There are 3 ways to turn a row about zero (a turn may also mirror it). The second row of each pair is the first, turned, with some noise. The first 27 pairs use one turn. New pairs use 3 turns, one after the other, and a turn may come again.
In the rows, 128 means zero.
Known pairs, each followed by its turns in order:
[ 42  53  90 143 136 144 142 135]
[ 71 106  61 106 138 197 151  97] -> Z748

[128  78  62 113 130 125 173 140]
[150 141  70 124 173 184 146 135] -> Z748

[150 124  86 118 143 117 150 130]
[156 151  99 126 151 133 142 147] -> Z748

[103  73  33 105 146 112 130 150]
[111 178  53 113 181 179 138 118] -> Z748

[105 178  74 103 129 156 141 123]
[172 137 180 138 132  90  96 147] -> Z138

[131 104 189 159  94 132 151  96]
[ 71 114 110 104 165 167 139 155] -> Z138

[ 65 190 154 108 100 110 121 102]
[103 164 164 129 200 103  98  97] -> Z138

[ 62 196 149 165 131 109 105 130]
[133 161 145 119  81 190 163 182] -> Z544

[158 185 137 158 145 116 139 113]
[109 126 106  85  81 153 108 132] -> Z544

[ 82 180 151 142 188 130 168 105]
[ 60 152 182 146 111 104  84 133] -> Z138

[125 193  82 152 129  72 143  89]
[132  91 187 115 133 127  64  79] -> Z138

[101 110  99 120  52 167 158  89]
[133 131 197 103 175 140 156  69] -> Z544

[179 110 135 123  93 104 192 101]
[ 99 148 133  74 158  96  80  92] -> Z544

[111 150 167 143 166 141 147 154]
[101 113 107 114 126 137 148 185] -> Z544

[115  90  84 122 124  88 172 155]
[160 168 116 105 153  71 147 120] -> Z544

[179 134 100 138 124  85 139 124]
[143 145 106 100 100 105  88 101] -> Z544

[159 106 112 127 149  81 109 107]
[140 183 114 166 113 129 147 128] -> Z748

[162 153 132 109 139 119 126 118]
[158 151 148 130 128 103 134 135] -> Z748

[ 86 103 112 149 126 140 102 145]
[ 79 118  98 126 131 139 114 104] -> Z748

[198 103 108 159 120 126 133 113]
[149  69 109 123 105 175 127 140] -> Z138

[118 109 109  84  93 141  97 153]
[120 151 142 112 163 158  90  96] -> Z748

[138  92 139 145 128 118 145 154]
[120 112 124 168 147 147 138 136] -> Z748

[119 117 186  80  90 132 126 174]
[100 120 190 157 145  91 112 176] -> Z544

[107 115 137 190 162 125 118 141]
[ 84 114  93 115  93  98 109 123] -> Z138

[126 137 124 122 104 101 115 149]
[147 144 117 110 142 134 121  99] -> Z138

[144 122 115 105  61 140 133 127]
[173 125 127 105 172 148 143 147] -> Z138

[100 156 158 146 138 134 156 161]
[114 124 133  98 127 130 153 184] -> Z544

New pairs. What belongs after each?
[ 74 150  96 154 131 130 115  63]
[ 71 109  74 127 110  98  87 130] -> Z748 Z138 Z544

[ 93 120 112 131 101 156 171 109]
[ 88 130 106 116 141 136 145 179] -> Z138 Z748 Z544

[142 118 112  86 127 120  85 184]
[155 167 149  99 102 161 107  90] -> Z138 Z544 Z748

[115 146 124 170 122 126 185 138]
[124 118 121 124  81 168 131  88] -> Z748 Z544 Z138

[126 111 140 102 117  92 143 127]
[146 149 107 131 120 105 101 119] -> Z748 Z138 Z138

[109 111 117 152 102 168 111 111]
[107 136  88 117 136 144 151  97] -> Z544 Z544 Z748

[183 153  97 163 132 103 108 116]
[ 79 154 118 139 141  90  94 158] -> Z748 Z748 Z748

[107 148 129 101 122 149 127  89]
[ 96 114 119 127 140 124 171 140] -> Z544 Z544 Z544

[125 128 167 126  96 138 158 138]
[128 133 107 127 139 143  80 102] -> Z138 Z138 Z138

[122  94 124 136 161 148 140 154]
[160 108 153 120 109 140 123  97] -> Z544 Z544 Z138

[125 125 126 121 127 132 170 143]
[121 161 142 129 120 132 113 149] -> Z544 Z748 Z138

[123 201 123 119 139 126 102 124]
[115  73 122 112 123  79 145 114] -> Z138 Z138 Z138

[ 98 133 124 139  80  84 106 106]
[ 84 138 141  75 117 121 133 101] -> Z138 Z748 Z544

[128 125 150  68 101 117 142 122]
[113 152 115 120 154  78  99 134] -> Z138 Z748 Z544

[126 125 161  85 132  79 120 127]
[134 105 126  71 132 153 143 106] -> Z138 Z544 Z748

[162  82 172 120 145 134 141 188]
[128 186 135 140 186 116 130  77] -> Z138 Z748 Z748

[ 83 133 111 150  64 117 129 113]
[123 102 136  77 128  96  85 101] -> Z138 Z544 Z138

[136 164 123 137 129  82 150 136]
[ 97 106  94 130  95 141 107 120] -> Z544 Z138 Z544

[113 100 128  98 150 147  90 125]
[166 150 159 157 133 132 130 109] -> Z138 Z544 Z138

[103 114 170 132 174 119 173  95]
[ 89 103 124 100 131 109 156 189] -> Z138 Z544 Z544

[101 100  86 108 134 119 135 144]
[113 140 137 165 136 127 128 175] -> Z138 Z138 Z138

[129 133 132  83 179  87 122 110]
[122 110 149  74 146 106 143  85] -> Z138 Z544 Z748

[104 137 166 134 129 134 142 115]
[104 122 124 117 122 102 161 134] -> Z748 Z138 Z544

[130 139 113  87 151 138 148 108]
[ 95 110 113 113 118 102 101 140] -> Z748 Z748 Z544

[105 100 120 105 151 112 106 108]
[170 145 140 126 122  91 124 121] -> Z544 Z748 Z544

[ 63  96 105 116 123 119 166 142]
[109 128 165 157 151 119 123 194] -> Z748 Z138 Z748

[114 104 156 112 146 105  62 153]
[181 130 145 176 108 116 132  84] -> Z544 Z138 Z544

[121 156 153 149 115 133 161 153]
[157 132 175 107 138 131 113 137] -> Z748 Z138 Z138

[123  78 116 160 124 190  97 154]
[172  84 181 105 163 116 107 145] -> Z748 Z748 Z138

